The same things were measured in two ways. Each way mixes the same 11 hidden numbers, adds some noise and spreads widely along 6 directions of its own, which tell nothing about the thing.
In the rows, zero is written as 100.
Some things both ways: the first way, then the second way.
109 103 73 115 117 93 103 104 118 100 91 104 115 122 96 71 115 107 82 87
94 102 103 110 101 115 75 79 97 146 90 73 110 93 97 95 85 130 102 72

113 136 81 110 111 101 126 104 100 107 100 96 124 129 98 74 106 91 101 114
100 94 103 98 89 97 100 69 124 114 99 111 119 86 90 104 113 117 99 83

75 67 103 104 110 96 82 75 118 89 99 100 98 97 104 65 78 117 104 77
101 83 94 105 100 100 112 73 96 109 102 98 93 103 122 106 100 102 94 83

122 101 113 120 92 109 124 111 103 101 105 103 114 107 122 67 113 109 105 116
139 71 113 116 89 108 101 81 72 92 87 124 102 113 78 105 109 90 109 103

114 106 113 96 107 94 106 105 102 109 97 93 99 102 98 93 103 96 101 75
77 121 71 104 119 93 115 128 113 100 98 83 111 77 94 77 78 105 87 104

92 122 72 96 91 98 109 87 110 107 100 106 93 118 89 102 108 109 77 114
120 80 122 95 98 102 92 92 108 69 117 108 97 102 88 112 99 73 109 74

87 103 88 111 96 71 84 106 101 110 85 102 102 103 116 122 90 103 96 83
112 90 89 93 106 95 106 88 97 117 78 81 121 103 92 105 109 115 91 79

102 104 97 149 103 110 113 121 122 118 96 100 109 103 118 78 119 108 109 84
115 91 129 107 86 115 83 86 97 131 85 124 106 111 111 119 101 95 114 102

93 101 88 105 131 100 96 122 116 118 114 86 98 122 120 73 125 99 90 80
65 95 85 104 97 81 119 104 105 77 88 84 103 72 84 84 83 129 90 92

110 107 109 105 105 108 105 106 108 98 103 107 96 100 103 84 113 105 98 99
101 115 78 107 106 103 115 132 108 91 89 111 118 91 76 87 96 92 88 93

100 111 102 100 119 114 101 87 121 87 115 111 101 94 99 99 96 86 106 107
89 78 87 104 111 115 111 94 99 90 105 96 82 106 90 112 113 112 98 84

93 114 102 137 93 129 123 117 130 106 97 102 91 96 71 112 110 94 108 108
101 70 129 96 78 129 84 72 105 143 97 106 60 112 93 121 87 118 112 87

109 149 85 97 111 110 122 124 111 110 99 94 98 129 85 89 113 79 92 129
64 98 94 108 121 84 107 87 101 83 127 79 67 99 101 85 110 120 98 110

96 100 88 128 119 113 80 141 132 120 94 82 85 120 133 49 139 109 96 73
101 116 88 119 113 103 106 113 96 120 84 101 108 93 73 87 89 114 91 94

107 100 105 99 115 128 91 112 115 97 111 108 83 103 108 86 107 104 91 119
112 134 94 106 101 100 92 119 104 133 95 107 116 103 122 96 91 81 112 134

100 91 108 128 125 111 98 101 138 108 112 116 108 87 109 95 92 87 88 95
81 64 151 115 98 129 87 80 89 95 111 130 103 111 103 78 101 120 68 117

105 126 90 106 96 97 130 100 103 97 96 118 104 111 76 104 95 97 94 120
99 85 121 110 107 107 91 107 75 96 89 102 80 134 117 116 105 81 115 95

114 131 99 147 83 89 145 139 113 101 75 97 124 109 96 108 108 101 109 103
116 101 85 97 89 109 103 102 103 103 98 98 109 94 130 118 110 78 104 81

101 97 120 60 113 106 82 59 86 78 119 115 100 88 103 102 72 100 103 103
127 101 80 102 109 90 116 115 103 117 77 99 112 106 107 116 109 75 120 115

88 91 105 137 104 103 101 91 122 117 108 130 96 84 116 83 105 117 94 78
71 92 119 107 93 103 88 75 121 86 129 116 110 69 86 61 110 116 89 100

90 88 103 97 115 106 71 74 109 93 112 126 84 79 108 133 74 105 95 94
109 95 115 100 117 100 96 112 82 103 83 99 100 135 136 133 107 75 113 101

108 81 100 102 107 94 106 109 113 99 106 97 92 113 108 56 121 116 86 92
102 127 75 101 98 100 100 122 100 95 106 97 127 82 115 78 83 80 93 108

115 108 97 102 89 119 78 102 85 104 96 105 99 99 111 136 111 91 111 110
108 123 83 108 93 103 89 94 96 108 111 96 97 104 60 90 95 124 110 115

97 85 105 102 107 100 77 107 111 97 94 94 87 101 103 83 103 104 101 88
104 94 89 97 112 95 106 92 88 119 94 73 89 119 121 111 100 100 101 89

79 97 107 131 84 88 117 104 127 104 93 105 105 90 93 98 94 113 82 98
117 73 112 98 93 110 106 97 102 81 108 108 99 100 118 105 102 73 92 94

76 112 61 69 117 91 88 70 111 94 112 107 88 125 89 104 78 96 73 122
104 84 108 98 114 100 100 87 91 101 95 89 95 116 101 119 104 106 100 82

114 86 118 96 103 106 98 75 89 98 104 113 103 90 98 108 81 100 119 83
86 124 86 116 112 106 99 113 90 127 87 102 104 106 91 94 84 116 101 113

119 94 129 102 114 125 86 98 100 105 110 132 77 72 92 101 115 99 97 96
60 107 92 109 128 93 96 116 91 118 89 69 79 121 82 80 96 121 107 107

Other things, the second way, with their names:
<94>: 115 104 82 104 112 117 101 111 104 143 74 92 108 115 108 126 117 92 110 83
<744>: 85 123 75 95 102 97 109 136 92 111 65 91 102 102 85 113 89 117 104 95
<217>: 108 107 101 94 94 107 86 99 106 148 85 94 95 102 103 115 102 113 122 132
<814>: 95 87 88 108 115 107 114 96 92 105 86 92 112 116 96 104 92 111 85 83
<958>: 78 62 112 86 112 89 108 70 100 62 110 89 99 111 115 108 132 106 83 57
<707>: 116 81 136 88 79 105 81 81 112 106 102 117 112 95 110 103 108 86 109 103
<752>: 112 105 91 110 103 108 101 104 100 109 90 101 114 94 66 93 97 111 90 81
<111>: 107 80 104 107 123 104 104 111 86 90 100 85 93 122 105 100 108 86 97 114
<365>: 77 100 122 91 111 75 85 81 114 76 141 94 82 87 115 83 109 99 120 144
<954>: 110 87 108 95 93 107 88 88 85 104 94 92 91 119 91 114 107 107 105 85
<482>: 89 122 79 104 87 106 99 95 88 108 97 107 103 109 97 104 110 120 98 86
<89>: 115 109 116 88 88 86 100 91 131 109 111 122 123 81 113 88 105 84 98 130
<347>: 97 74 109 123 117 92 108 91 71 78 93 97 80 125 69 88 108 106 103 95
<288>: 109 120 101 103 106 102 93 109 104 123 99 105 106 109 106 103 94 93 106 120
<176>: 74 114 92 109 103 93 102 117 59 71 94 86 73 114 100 113 99 127 99 109
<453>: 85 82 98 90 90 67 122 88 104 54 114 83 100 61 111 73 99 108 84 119
<696>: 105 78 132 102 83 96 94 65 112 118 104 114 91 84 70 87 100 134 99 135
<778>: 120 85 127 88 92 103 107 91 115 92 103 127 106 115 121 127 115 83 92 100
<161>: 105 91 88 115 105 89 116 94 62 69 88 94 88 124 76 108 111 112 93 62
<886>: 98 96 113 98 95 105 90 87 101 91 120 99 94 79 97 93 93 114 90 104
<699>: 73 103 111 102 111 90 94 85 99 82 132 92 82 98 117 91 80 109 103 124
<393>: 83 123 79 91 104 93 94 90 109 117 109 80 99 79 93 97 94 134 99 102
<187>: 96 91 114 100 107 96 97 85 110 102 99 97 90 107 86 126 112 117 113 89
<753>: 101 103 71 122 147 92 121 97 91 79 121 77 90 107 93 96 106 100 88 84
<972>: 102 119 84 111 117 116 104 134 83 101 84 106 93 128 73 120 89 103 101 90
<306>: 94 95 95 107 112 101 93 100 95 99 102 86 71 111 82 106 107 95 125 83
<157>: 100 109 84 103 113 87 104 99 109 133 72 67 136 90 112 94 95 108 94 74
<539>: 102 106 93 90 105 85 105 88 108 97 108 87 101 106 118 115 112 95 103 87
<943>: 93 131 74 120 94 103 96 121 89 130 80 95 105 94 77 78 89 113 111 111
<327>: 125 85 109 93 84 116 97 93 114 124 96 119 109 100 124 113 98 72 109 104
<562>: 89 90 117 106 100 99 104 94 97 59 126 112 107 100 132 84 95 82 78 104
<11>: 100 101 83 76 81 105 114 92 127 122 93 107 114 71 101 113 93 125 85 104
<107>: 110 81 102 102 111 100 103 98 95 107 83 89 96 109 88 113 97 98 105 79
<8>: 94 90 101 121 115 92 110 80 79 94 110 93 78 114 111 95 93 105 99 103
<500>: 108 97 93 104 107 130 92 105 105 131 101 99 102 97 104 103 115 98 96 96
<529>: 105 128 86 99 105 87 95 106 107 130 82 83 120 93 93 105 112 118 106 102
<789>: 110 76 123 86 93 100 90 76 131 96 125 102 99 99 102 94 99 75 112 94
<704>: 103 99 108 94 77 105 104 112 107 92 101 120 110 81 140 104 111 82 96 128
<185>: 114 102 88 103 91 125 111 119 124 113 84 129 133 83 73 93 91 93 84 92
<117>: 99 104 95 84 85 96 96 66 111 100 126 100 99 96 117 112 105 115 102 108
<560>: 89 98 105 123 111 100 94 103 79 109 95 91 62 110 75 94 101 117 115 113
<379>: 97 77 122 97 95 99 101 97 96 73 100 101 87 124 117 119 109 87 102 86
<607>: 116 97 88 85 102 103 97 85 125 95 109 88 142 88 94 104 107 101 87 74
<947>: 96 128 79 107 110 101 103 135 88 92 95 96 104 108 81 85 98 100 89 102
<135>: 110 60 135 108 101 99 103 92 93 90 94 111 79 114 99 104 123 89 109 118
<626>: 89 102 103 73 83 101 90 80 122 136 111 99 78 103 134 120 121 109 116 124
<760>: 109 125 90 99 94 108 98 131 106 121 89 112 103 110 77 89 98 89 102 114
<710>: 119 121 89 111 99 100 103 129 81 117 79 96 106 134 118 108 99 76 108 115
<912>: 88 97 100 82 91 94 85 77 117 127 89 79 108 67 98 114 91 133 112 94
<546>: 125 110 75 99 113 106 106 119 115 140 65 88 120 95 91 130 98 92 116 83
<898>: 89 105 84 97 93 96 100 86 105 94 122 92 93 77 86 77 95 118 98 111
<142>: 86 95 96 96 100 91 92 82 100 94 117 70 87 90 99 90 106 115 102 84
<860>: 126 113 93 102 103 95 98 104 96 98 97 122 111 101 113 114 112 67 124 113
<214>: 96 77 116 100 109 89 109 100 100 67 122 93 69 96 117 100 97 80 107 125
<55>: 88 104 88 109 100 109 113 132 101 118 64 106 122 99 91 79 88 94 83 78
<566>: 97 123 81 101 108 87 101 94 126 151 80 79 124 91 96 103 94 119 109 98
<42>: 78 106 96 84 94 96 103 85 129 111 106 91 103 83 68 89 100 144 79 83
<877>: 106 107 97 99 98 89 105 83 115 113 108 106 131 64 106 72 96 114 81 135
<627>: 78 108 110 121 106 88 98 108 78 96 80 102 92 117 101 102 80 109 119 117
<433>: 100 96 116 107 99 104 90 120 82 111 85 97 86 104 124 100 91 80 114 116
<263>: 102 103 108 105 96 99 85 72 71 95 109 99 80 131 104 124 119 112 113 77
<471>: 103 100 74 106 119 94 111 102 88 109 86 74 84 119 92 119 97 99 119 82
<711>: 108 102 106 116 106 126 87 104 86 134 91 109 97 128 105 104 108 92 108 102
<452>: 109 92 108 83 92 100 104 85 140 121 116 108 109 104 144 101 111 66 101 106
<377>: 112 114 100 120 96 122 85 117 77 110 85 117 121 125 115 100 92 71 110 87
<556>: 101 99 79 105 110 105 118 120 107 73 103 109 119 113 106 90 118 61 90 69
<419>: 94 112 114 87 80 111 76 86 107 139 97 98 117 85 131 105 71 115 101 114
<619>: 76 106 85 109 116 90 102 99 98 82 114 74 83 95 72 84 93 123 100 85
<125>: 78 89 117 100 98 86 98 71 112 84 127 101 85 88 65 64 96 130 90 113
<134>: 94 134 73 77 112 100 101 97 141 124 127 85 135 87 113 89 88 113 78 117
<864>: 109 89 99 106 79 110 90 91 83 119 95 92 85 94 113 94 95 93 116 106
<878>: 108 71 144 120 116 105 84 95 77 78 93 105 96 130 88 111 117 90 109 86
<355>: 72 92 123 117 109 127 89 124 68 78 97 124 92 131 102 98 106 99 88 101
<384>: 104 90 145 94 92 99 87 95 104 84 103 131 124 92 119 94 109 91 90 134
<305>: 129 94 109 99 92 100 110 94 133 119 112 124 105 89 124 96 100 64 107 137
<469>: 114 108 105 78 72 124 92 114 129 137 91 124 118 84 104 102 84 91 90 103
<480>: 105 120 65 93 99 102 100 99 109 128 92 80 120 92 103 111 106 117 105 103
<822>: 93 87 118 102 92 111 102 117 84 70 91 128 96 107 79 98 107 101 87 99
<87>: 75 110 117 96 88 116 68 84 97 123 120 101 80 99 113 94 105 124 109 125
<650>: 99 91 107 96 102 93 103 103 92 88 109 97 88 104 125 97 107 86 107 138
<58>: 102 79 105 100 93 100 96 106 87 114 69 82 93 99 80 94 91 104 109 83
<80>: 80 110 94 96 100 101 82 80 107 116 123 70 100 91 127 91 103 117 106 115
<876>: 90 82 95 104 119 98 96 83 100 135 89 68 80 105 96 104 110 118 115 88
<667>: 131 94 86 104 113 98 114 98 113 92 106 97 115 95 94 108 96 76 99 81
<751>: 116 98 100 96 93 110 113 123 89 68 103 125 128 116 126 93 94 65 72 112
<937>: 107 127 88 110 94 98 108 133 93 95 77 130 117 81 98 108 76 86 109 116
<720>: 112 71 108 101 103 86 106 65 106 99 109 83 90 93 113 103 121 97 106 87
<949>: 118 126 73 73 77 94 103 99 127 116 101 98 125 82 127 122 104 95 108 114
<402>: 106 55 117 87 88 107 103 88 103 78 101 102 93 100 103 107 107 82 105 86

Some of these things the first way, each followed by its name:
115 82 103 132 102 112 111 102 106 98 98 122 107 98 105 86 109 117 108 89 => <377>
88 141 96 94 119 114 87 116 123 99 108 111 91 104 111 113 99 86 87 121 => <135>
112 105 101 133 94 78 117 107 106 126 97 99 115 96 116 108 112 104 108 66 => <912>
109 120 101 75 107 100 117 68 103 77 105 102 116 102 67 91 70 91 88 135 => <778>
87 110 96 92 98 92 103 94 107 109 102 94 98 112 100 80 93 104 83 112 => <89>
88 87 81 95 122 75 73 99 109 92 103 82 110 115 117 74 118 98 102 74 => <176>
79 113 95 111 100 89 86 101 114 99 86 104 104 100 110 94 89 111 85 95 => <720>
81 85 89 97 108 103 75 90 118 117 111 92 85 100 98 114 96 88 77 103 => <134>
112 86 118 88 117 129 109 89 123 74 126 116 74 87 76 83 98 105 94 125 => <469>
148 111 119 76 129 95 102 94 89 78 111 95 112 105 108 66 120 82 127 83 => <822>
99 135 80 147 98 97 97 130 119 134 84 112 112 104 123 116 125 99 83 88 => <878>
111 85 122 118 102 106 106 112 111 84 100 110 104 92 108 70 115 115 109 87 => <864>
98 97 112 127 103 110 118 103 125 109 111 104 106 94 103 82 112 104 97 91 => <185>
92 96 99 109 84 81 108 81 114 94 92 106 105 89 92 107 82 115 87 90 => <886>
99 102 81 84 116 109 101 88 111 116 118 89 90 125 95 86 101 89 91 103 => <699>
117 93 116 106 99 107 127 89 103 100 117 107 96 98 111 94 88 119 115 92 => <937>
98 102 72 111 99 104 89 93 99 86 95 115 90 113 100 103 98 110 107 121 => <263>
69 124 93 77 109 106 96 92 116 107 107 78 100 127 97 83 88 87 89 106 => <305>
77 105 87 67 110 106 77 87 101 86 110 108 73 113 86 101 104 97 87 118 => <760>
98 117 98 96 109 113 113 100 113 98 119 109 97 105 94 101 106 91 89 129 => <217>
135 102 120 106 114 90 141 91 114 98 119 106 127 98 102 26 112 102 79 112 => <384>
99 101 91 107 102 114 96 100 118 93 103 115 88 102 101 93 98 117 77 121 => <752>
113 106 119 98 100 87 114 87 97 97 108 107 113 91 98 96 105 93 110 81 => <402>
111 107 99 95 111 106 96 98 102 89 106 109 107 101 105 117 95 91 99 118 => <480>
92 114 104 93 120 121 86 104 111 101 102 103 85 102 90 102 96 86 101 107 => <452>
98 97 95 132 114 120 96 122 135 106 108 117 92 95 106 94 119 105 72 121 => <80>
113 143 102 124 95 114 135 121 114 93 92 123 105 100 81 128 91 93 98 135 => <94>
102 105 81 108 101 119 95 121 108 84 98 120 72 110 99 107 96 120 87 147 => <161>
120 107 134 139 108 124 109 134 117 105 106 98 93 79 106 77 134 85 133 93 => <626>
126 104 121 143 88 109 94 133 109 106 79 119 92 74 111 114 121 112 108 85 => <142>
108 97 116 105 108 109 108 94 111 97 107 98 106 100 101 79 103 97 114 86 => <327>
108 99 126 142 86 118 116 106 122 108 102 119 99 70 105 100 106 121 90 99 => <546>
104 110 87 110 106 115 91 115 106 107 103 91 92 114 111 123 102 83 117 113 => <117>
101 115 92 114 89 117 112 112 119 111 95 100 89 109 101 98 101 112 78 122 => <667>
106 106 105 134 111 127 95 126 122 103 99 116 91 95 111 98 118 96 110 102 => <711>
125 95 129 124 93 96 114 108 93 102 97 108 103 77 98 116 109 105 123 78 => <744>
101 89 108 101 99 123 100 80 108 90 125 135 71 88 117 100 84 123 100 126 => <860>
81 116 87 112 93 87 86 108 106 119 87 104 89 101 110 145 95 102 101 77 => <107>
115 76 120 120 117 117 90 106 124 100 106 102 95 85 114 71 104 109 96 86 => <562>
92 118 82 106 89 100 126 114 112 109 104 101 89 123 91 99 105 101 83 130 => <898>
76 115 78 96 107 106 73 108 104 117 103 111 77 116 118 112 105 100 92 105 => <347>
105 115 95 73 107 86 109 90 92 83 104 116 98 112 82 98 97 108 83 107 => <58>
74 98 88 99 121 95 86 113 130 99 110 105 79 111 111 82 115 110 82 88 => <433>
71 87 111 117 104 104 55 95 116 122 105 94 92 82 135 107 101 102 101 68 => <696>
